Every row belongs to one group in each of 3 separate groupings. Each group adds its own fixed numbers to the row, and there is some noise. The rows also spread widely along 12 directions, which tell nothing about the answers.
(in the rows, 128 means zero)
Some rows, each with its group in each grouping after it:
[ 94  25 110 115 148 185 119 163  72 110 109 152 168  81 107 200 133 180
 136  84 116 104 169 209 109 142 185 169 139 183] => T Q kule
[103 121 108 158 172  77 120 110 102 185 146 129  95 194 115 102 149 124
 157 156 146  91 162 118 116 104  87  56  99 121] => G Q bas
[ 77 133 195  96 145 118 114  90 161 113 166 158 141 134  96 139 141 118
 113 158 114 129 117  86 121 136  96  79  95 145] => Y S nis
[126 131 136 122 130 115 136 117 129  87 121 119 121 101  84 127 108 119
 148  77  95 155 105 135 124 143 166 173  92 113] => T W Did
[ 81 100 130 105 155 106 107 179  83 136 153 138 170 133 135 176 145 182
 169 225 107 114 170 166 104 159 101 155 159 197] => A W bas
[143 126 120 156 122 134 131 128 158  93 165 125 114  97 141 137 141 106
 112 142 143 167 108 122 132 153 165 105 148 143] => G P voded
[104 116 161 139 150 121 145 100 159  89 179 133 124 121  86 153 140  97
 109 104 130 146 121  94 129 166 135  78  96 176] => Y U voded
[108 120 162 132 124 130  87 103 144  94 198 158 139 126 141 156 121 133
  96 138 128 159 132 128 114 148 110  94 141 158] => A S Did
[106 173 155 106 110 136 129 133 158 122 117 148 146  99 151 108 159 141
 137 218 117 129  91  86 118 112 137 132 132  84] => T P nis
[ 95 110 167 157 133 140 144 137 132  95 152 137 139  99 110 135 149 147
 154 119 131 138 108 167 101 158 139 149 110 135] => A K kule
[164 112 115  96  93 121 151 148 184 157  42 132 129  56 113 160  97 137
 178 145 102 129 122 122 145 134 123 152 123 126] => T K nog
[133 119 142  82  88 147 146 145 147 154  67 131 187  60  73 145 148 135
 168 102  97 138  90 137 149 145 134 185  87 131] => A U nog
[ 74 130 164 113 160 161 131  98 132 157 118 170 158 150 130 141 175 142
  94 166 139  78 150  81 122  74  93  71 109 145] => Y Q voded
[168 132  65 158 133 109 136 163  87 168 146 107 126 126 114 129 146 108
 163  79 137 115 168 132 137 146 160 105 109 162] => T U nis
[157 123  88 156 132  84 142 161 147 145 120  98  83  84 144 110 116 127
 187 161 153 158 116 132 134 142 171 141 161 102] => Y W nis
[148 132 128 132 101 147  96 100 162 194  99 160 117 118 156 111 123 119
 124 117 144 105 127 120 142  72  92  68 118  76] => Y Q kule
[143 125 138 138 147 142 199  93 186  86  99 122 120  92  85 134 131 103
 103  94 136 156 105  61 145 122 151  91 101 141] => A Q kule
[105 116 171 126 129 102 133 121 177  96 123 132 110  96  82 134 109 126
 162 126 113 162  95 146 113 160 122 142 102 108] => G S bas
[122 103 108 149 130 152 114 114 169 113 113 168  90 110 160 176  95 142
 103 131 130 125 162 129 114 104 149  84 150 128] => T K voded
[203 121 106 177 113 162 144 143 127 185 103 128 154  81 156 122 141 113
 128  44 173 104 155 146 160 106 120 117 126 150] => T K Did
[107 156  86 126 135 146 129 159  71 156 120 132 157 126 127 108 191 148
 144 149 126 102 137 106 112 107 190 150 120 117] => T Q nis
[103 125 177  75 131 180 153 131 111 149  62 156 232 100  64 134 174 143
 124  67 106 110 114 132 148  99 108 191  67 141] => A S bas
[158 114 108 124 101 139 121 144 161 181  42 149 111  71 157 145  78 159
 179 116 125 127 135 177 134  82 113 144 145  64] => A U nis
[140  77 138 116 102  78 113 110 165 162 122 129 107 104 113 117  91 100
 172 144 137 170  77 132 164 140  83 120 127 100] => A U voded
[117 115 138 118 161  97 163 109 146 138  75 119 111 120 100 104 129 129
 161 170 129 133 110  98 147  99 126 123 111  97] => G W nis
[130 135  81 138 152 109 138 128 130 120 112 125 103 143 142 131 118 135
 131 157 138 155 136  96 126  95 169 121 155 104] => A S voded
[169 135 144  97 102 138 121  98 163 109 136 133 153  99 111 146 107  80
  95  77 103 174  96  93 171 134 134 130 122 141] => Y U voded
[154 153 139 140 144 107 108 106 106  99 196 115 144 167 152 117 115 102
 108 113 118 166 130 124 144 127 123 133 151 131] => Y U bas
[128 107 150 119 150 163 140 115 124  94 102 138 150 103 130 161 113 149
 116 103 112 130 140 157 127 107 134 150 133 138] => G P Did
[139 145 141 115 129  67 148 148 126 136 116  99 136 121  99  96 130 116
 199 178 102 156  85 121 141 152 111 186 120 115] => G K bas
[107 136 152 110 122 147 152 152 147 136 100 143 172  82  56 150 162 125
 148  83  98 102 134 129 123 157 125 144  56 172] => T W bas

New rows. What belongs after each?
[119 121 120 130 180 123 127  85  79 117 150 126 116 193  86 125 117 108
 116  41 104 111 158 140 129  96 138  97  77 129] => Y P kule
[ 72  71 112 121 155 100 103 117  78 143 148 137 131 162 105 114 152 139
 142 151 136 139 116 136 134 119 149 138 121 126] => A W voded
[174 122  67 107 101 123  90 140 110 139 125 134 126 122 140 172  81 114
 132  93  91 144 156 140 145 127 153 133 146 145] => T U voded
[139 152  96 168 151 113 161 154 112 107 167  93 132 128 116 112 169 112
 143 112 143 156 132 102 124 159 201 137 127 140] => Y U bas
[181 126  96  92  93 218  76 129 111 198  69 172 197 104 185 171 131 152
  80  64 119  86 182 167 160  53 123 126 150 135] => Y P nog
[132 105 144  98 164 127 162 156 100 195  63 130 187 125 100 150 141 147
 173 120 122  74 170 144 150  96  68 148 103 162] => Y U bas
[162 163 133 123 131 109 150 116 167 165 105 134 140 135 120 120 126 106
 125 131 135 130 140  77 155 101  70  82 110 134] => A S bas
[186 129  43 124 131 104 120 170  96 192 101 109 120 119 165 144 121 136
 163 178 133 123 172 119 144 114 141 112 182 153] => G Q nis
[ 91 140 107 140 137 125 112 156  72 128 179 126 156 153 109 108 192 134
 146 132 121 116 136 136 102 154 178 145 103 139] => T P bas
[130 171 121 134 122 157 141 125 129 145  92 143 142 115 126 116 153 134
 133  99 119 106 135 112 123  82 160 123  93  84] => T U nis
[152 125 141 180 216 109 196 127 134 106  89 111  87 148 169 151  75 158
 165 148 144  99 186 154 117  65  87 115 163 118] => Y K kule
[ 63 137 165 151 176 110 157 121 102 119 144 135 136 164  67 116 162 141
 165 101 113 102 135 146  95 136 109 136  56 134] => A K bas
[ 21  94 170 127 145 124  96  93  97 109 176 155 140 161  67 105 183 151
 137 111 126 133  95 158  89 142 155 132  66 100] => A S nog
[114  44 152 118 161 145 147 126 129 149  87 145 150  95 115 170 115 143
 144 102 147 110 144 161 150 108 103 130 133 155] => Y U voded
[ 98 122 183 126 134 115 147 135 172 122 150 132 154  98 126 125 162 132
 146 211 143 142 105  95 128 156 103 119 136 142] => Y U bas
[129 176 132 131 141 166 129  99 121  83 128 136 141 131 107 132 138 120
  90  67  97 143 133 122 123 103 179 133  95 119] => G W nis
[219 132  83 107 159 104 166 145  97 148  85  97 171 141 137 141  87 112
 132 108 121 155 161 103 187  92 107 167 168 166] => A S bas
[140 142 122 162 167 134 147 131 129 104 154 120 129 135 148 153 140 138
 112 129 152 128 170 122 118 122 150 100 153 160] => Y S nog
[150 164 149 145 173  80 130  80  90 133 148 112 119 203 157  82  99 117
 139 131 126 130 125 130 145  63  58 123 130  77] => A P Did
[127 128 116 157 129 151 130 139 126 105 140 126 119  95 111 140 135 122
 138  46 129 147 120 162 113 142 195 153 110 114] => Y U voded
[122 122 133 172 172 150 168 110 160 142  96 154 125 141 162 138 139 154
 103 145 166 101 175 108 127  72 105  72 141 130] => A K bas
[122 143 153 107 109 132  99 102 154 123 152 148 130 113 134 122 127 117
 116 135 115 149 100 116 132 125 129 112 125 104] => Y P nis
[148 101 148 112 136 113 102  82 109 161 134 135 135 156 134  90 110  92
 122  89 139 140  95 137 177  81  87 125 123  88] => Y P voded
[105 118 141 110 113 127  84  99 125 119 158 157 128 142 136 119 126 116
 115 142 114 141 101 131 132 117 128 115 123 101] => T P voded
[151 106 134 127 135 128 156 127 172  95 157 115 144  84  99 169 136 105
 105 116 141 163 131  91 146 179 157 100 135 204] => Y S nog
[122 124 187 129  98 126 124  79 193 114 139 144 138 100 129 108 131 116
 120 143 135 170  65 115 148 130 100 114 117  86] => A U nog
[ 73 107 128 103 133 146 114 112 138 100 135 162 127 126 119 163 143 150
 106 188 103 118 142  90 101 124 156  86 123 146] => T Q kule
[119 104 127 133 129 105  72  98 121 135 172 154 104 161 147 129  98 114
 117 124 134 139 132 142 131 112 107  89 135 112] => T S voded
[115 108 146 161 132 122 135 144 147 126 117 127 128  90 141  95 151 147
 162 160 166 159  93 158 121 125 154 166 150  75] => G S bas
[123 140 108 163 113 153  84 122 130 127 170 149 120 125 169 115 150 125
  98 111 161 153 123 130 120 110 185 110 151  94] => Y S voded
[118  49 130 159 134 159  97 115 155 154 139 161 129  99 183 158 140 156
  98 153 187 115 168 164 139 111 124  66 178 154] => Y W nog
[163 147  80 134 114 113 105 131 112 142 115 114 109 121 146 111 107 128
 152 103 114 155 122 129 131 111 180 169 145  81] => Y K Did
[140 148 137 117 129 175 145 123 131 101  49 151 140  98 127 159  85 153
 135  52  85 134 123 174 123  73 148 208 117  84] => A K voded
[130 144 137 101 105 131  83 154  93 154 111 140 161 116 135 133 120 150
 171 133  84 129 116 192 116 123 105 200 133  99] => G Q bas
[107  96 137 135 137 184 142 115 133  84 141 143 167  92 131 148 170 130
  74 105 151 156 114 107 141 125 207 137 146 148] => Y U voded
[132 166 146 195 131 111 124 123 151 124 174 124  99 131 153 104 138 128
 149 128 154 136 125 165 107 135 108 101 122  98] => A W nog
[132  82 129 133 184 151 182  84 160  99  85 134 122 113 118 172 109 135
  86  97 144 129 171  79 147  88 153  80 132 157] => Y U Did
[137  89 118 142 136 103 120 114 116 114 146 124 112 130 137 127  99 119
 143 119 134 171 104 152 145 132 137 154 153 122] => A K voded
[ 90 118 147  95 148 142 133 132  92  82 125 124 174 118 113 124 154 152
 134 165 100 153  96 126 127 121 186 201 136 118] => Y W kule
[110 116 139 129 155 112 146 140 140 139 126 131 135 126 107 157 133 138
 154 141 123 110 161 125 119 138 110 104 114 159] => Y U bas
[113 124 141 133 101 120  58 137 105 155 168 147 136 116 161 109 143 144
 156 170 131 136 113 187 119 131 116 136 143 100] => G W nis
[170 137 165 149 141 146 166 108 169 120 129 134 149  96 154 143 128 110
  95 127 154 120 139  86 153 109  79  82 140 166] => T Q Did
[232 181  49 163 110 101 123 162 118 156 120  95 119 129 181 102  95 109
 150 100 140 178 140 132 154 106 152 161 179  90] => A S bas
[123 108 169 122 126 110 152 100 179  89 143 131 118  90  93 128 117  92
 127 129 126 164  71  91 142 155 121 120 111 135] => T Q voded
[111 101 148 114 177 143 199 152  98 138  89 124 193 106 109 137 186 140
 138 172 150  95 127  89 149 108 119 156 128 177] => T Q voded
[128 148 126 146  96 123 104 109 137 142 164 134 141 122 149  88 168 116
 120 150 149 162  95  93 136 125 149 108 130  96] => A U Did
[167 129 130 156 141 100 106 119 108 121 164 114 111 141 145 107  90 101
 144  67 140 164 109 169 143 117 127 157 145  94] => Y S voded
[184 140  42 133 145 112 135 143 109 143 133 103  96 132 102 162 102  97
 134  49 107 132 188 111 139 141 180  85 115 180] => Y P nis
[ 84 106 138 130 119 177  87  96 124 141 138 165 148 124 105 133 169 139
  94  59 131 110 138 158 118 115 165 105  82 123] => Y W nog
[137 194 126 127 129 123 146 166 127 175 110 123 146 113 126 130 160 135
 180 149 114  89 155 111 117 118 113 119 101 131] => Y U nis
[102  96 163  99 160 116 117  99 105 152 105 145 142 148  99 143 108 142
 148  99 103 100 145 145 129  98  86 136  95 132] => Y K Did
[ 93 145 184 173 132 137 150 114 173 136 157 149 139 106 135 119 182 137
 133 163 168 113 123 102 110 131  91  65 101 131] => A U Did
[154 172  77 121 118 126  97 141  86 165 116 120 134 137 157 113 136 138
 143 127 110 128 138 114 123  93 168 157 143  92] => Y Q Did
[104  62 128 145 174 112 129  76 149 122 135 152  75 146 122 159  87 134
 111 121 144 130 158 127 126 111 108  48 134 141] => A Q nis
[114 163 178 168 146 176 132 136 150 130 132 173 135 115 176 166 134 156
 118 131 138  69 170 164  91  90  61  86 127 137] => T Q voded
[113 124 116 123 156 138 140 133  77 148 131 121 158 129  88 119 172 124
 136  83 128 113 131 117 132 124 168 142  98 150] => Y Q nis
[101 124 156 174 174 113 167 112 126  57 176 113 112 137 100 108 152 118
 131 125 142 143 116 119 113 143 161 115 101 134] => T W kule
[151 124  62 127 135 119 111 129  91 121 169 118 120 142 100 156 117 110
 120  62 103 150 161 131 132 155 179 105 114 181] => A P nis
[ 49 129 155 150 120 172 125 148 120  98 174 149 159  86  77 134 226 146
 134 130 127 117 109 140  74 181 190 116  72 156] => G Q kule
[130 118 141  80 147 146 116 126 100 108 114 143 186 123 155 168 124 152
 103 196 100 133 150 122 149 100 117 151 172 170] => G W nis
[134  56  84 130 167 124 125 136  73 170 126 133 160 156 107 148 135 137
 125  77 153 118 184 149 154 114 129 114 131 183] => A S bas
[116  91 108  79 116 127  62 107  90 131 141 160 145 156 148 157  98 130
 107 146  90 138 138 131 145 103 130 128 148 129] => T U voded
[147  87 151 104 122 121 106 138 101 174  80 129 176  96 165 106 124 155
 166 181 141 133 103 170 166  85  85 193 168  94] => G W Did
[127  93 106 134  90 158  82 136 137 145 143 149 143  88 132 140 143 131
 120  80 137 154 125 158 132 148 184 133 134 118] => Y U bas
[134 130 146 155 136 136 149 132 171 141 131 148 128 104 136 142 143 119
 122 140 164 110 145 102 131 117  99  68 121 149] => T S voded
